There are 4 ways to turn a row about zero (a turn may also mirror it). The second row of each pair is the first, turned, with some noise. The first 28 pairs use one turn. New pairs use 2 turns, one after the other, and a turn may come again.
In the rows, 128 means zero.
Known pairs, each followed by its turns in order:
[116 131 134  66 147 146]
[127 102 155 147 141  76]  Z_891

[ 76  91 143  96 117 156]
[ 88 145 139 108 131  65]  Z_891

[103 133 170  97 158  79]
[ 64 122  90 134 132 153]  Z_699

[140 125 169  97 152 120]
[149 135 164  95 100 135]  Z_315

[132 139 139 193  98 124]
[147 102 138  65 124 123]  Z_699

[133 120 140 121 135 130]
[130 124 138 142 130 133]  Z_548

[176 127 143 182  47 168]
[143  38  71 154 121 156]  Z_315

[122 174 112 131 168 130]
[174 103 115 115 130  96]  Z_548

[123 123 134 163 191 142]
[128 115 161  98 175  96]  Z_315

[103 137  79 138 109 109]
[136 182 139 103 113 130]  Z_699

[120 147 130 148 118  47]
[107 160  79 145 160  80]  Z_548

[106 125 198 148 119  47]
[ 76  93  86  68 126 188]  Z_699

[126 114 136 187 118 135]
[129  95  92 112 162 118]  Z_315

[146  47 151  84 143 115]
[ 96 145  86 189 124  75]  Z_891

[162  76 153 106 128  64]
[118 118  48 175 130 112]  Z_891

[ 99 122 104  93 111 112]
[122 170 118 143 102 152]  Z_699

[132 161 113 130 142 131]
[127 145 116 122 137  97]  Z_699

[127 144 130 151 124 175]
[129 101 151  89 133 133]  Z_548

[140 123 128 127 128 122]
[122 127 131 137 120 124]  Z_548

[149  59 174 186 133 162]
[ 82 144 227 129 131 124]  Z_548

[ 89 119 117 146  47 126]
[107 134 105  56  88 118]  Z_891

[136  47 102 173 150 209]
[105 238 165 156  90 125]  Z_891

[130 158 145 133 156 125]
[160 131 152 125 134 109]  Z_315

[160 200  52 140 209 124]
[241 127 177 155 161 169]  Z_891

[156  47 135  86 138 138]
[139 105 156 197 144 181]  Z_699

[ 91 104 170 126 209 194]
[202 117 219 133 143 139]  Z_548

[126 185 130 156  83 197]
[143  64 108 191 112  83]  Z_315

[130 108 127  99 139 135]
[106 135 146 116 114 139]  Z_315

New pairs, each followed by its turns in order:
[122 101 114 130 121 136]
[141 107 122 109 128 137]  Z_891 Z_891

[114 136 127  99 179 115]
[150 107 128 131 160 171]  Z_548 Z_315

[ 76 143 116 160 108 168]
[106 172 145  93 145 169]  Z_315 Z_699

[117 114 153 209 113 172]
[105  91 202  85 140 107]  Z_891 Z_891

[ 99 144 118 138 156 162]
[103 128 104  95 116 157]  Z_699 Z_699

[132 121 113 193 126 112]
[151 102 132 181 131 153]  Z_699 Z_548

[ 54 163 159 138 126  78]
[127 187 114 148  50 132]  Z_699 Z_699

[134 115 106 129 140  90]
[168 133 130 142 112 144]  Z_891 Z_891

[135 124  52 119 119 150]
[ 88 119 171  87 109  95]  Z_315 Z_699

[146 149  67 117 156 139]
[139 108  90 125  70 118]  Z_548 Z_891

[119 144 155 187 127  79]
[161 121 108 128 199 126]  Z_548 Z_891

[158 196 109 115 125 124]
[112 139 121 143 117 201]  Z_315 Z_891

[122  94 139 121 122 156]
[133 140 107 119 164 126]  Z_891 Z_548

[ 67 136 115 113 112 130]
[103 144  89 154 139 158]  Z_891 Z_699

[118 150 137 144  52 168]
[ 83  98 126 100 101  63]  Z_891 Z_891

[ 86 199 141 151 151 169]
[139 120  42 147 149 162]  Z_315 Z_891

[102 116 157  89 138  59]
[131  64  72 126 130 147]  Z_315 Z_548

[ 69 167 118 130 136 123]
[133 150 184 102 101 143]  Z_891 Z_315

[120 142 133 139 135  96]
[138 153 133 130 154 130]  Z_548 Z_315

[129 142 115 122 154 115]
[140 136 120 133 141 157]  Z_548 Z_315

[134 145 118 112 137 155]
[ 99 131 109 121 139 144]  Z_315 Z_891

[126 149 137  98 114 122]
[158 140 128 110 107 134]  Z_699 Z_891

[147 124 130 161 146 165]
[142 139 134  82 129 152]  Z_699 Z_315

[131 131 123 131 162 156]
[108 120 136 135 147 157]  Z_891 Z_891

[135 115 125 110 169 123]
[137 142 122 138 147 165]  Z_891 Z_891

[ 97 122 127 132 120 172]
[109  86 124 114 152 120]  Z_891 Z_891

[ 86  47  47  99  69 103]
[172 151 199  22 148 103]  Z_315 Z_891

[110 135  63  88 129 126]
[165 137 134 128 123 195]  Z_891 Z_315

[127 139 120 153 155 106]
[109 128 116 140 163 112]  Z_315 Z_699

[120 124 114  95 112 140]
[133 127 130  99  97 127]  Z_315 Z_699

[ 69 125 123 137 114 158]
[152 168 147 121  83 117]  Z_891 Z_315

[131 138 186  99 150  68]
[146 122 123 105 212 117]  Z_548 Z_315

[129 204 153 116 142 111]
[118 211 134 126 134 146]  Z_699 Z_699

[174 121  54 159 120 126]
[136  79 148 191 152 160]  Z_699 Z_891

[144 128  53  76 132 209]
[ 63 101 120 117 166  39]  Z_699 Z_548

[102 173  97 107 158 133]
[142 137  78 116 161  98]  Z_699 Z_548

[127 148  58 107  51 128]
[118  98  73 164 196  87]  Z_315 Z_315

[151 187 131 129 113 132]
[ 85 147 135 154  99 110]  Z_891 Z_891

[156 209 143 116 127  97]
[145  87 188 176 142 149]  Z_891 Z_699

[161 118 131 123 126  84]
[127 119 175 147 110 133]  Z_315 Z_891

[125 110 137 158 167 132]
[113 112 124 161 159 111]  Z_548 Z_548

[143  92 125 100 136 152]
[136 138 145 123 156 167]  Z_315 Z_548

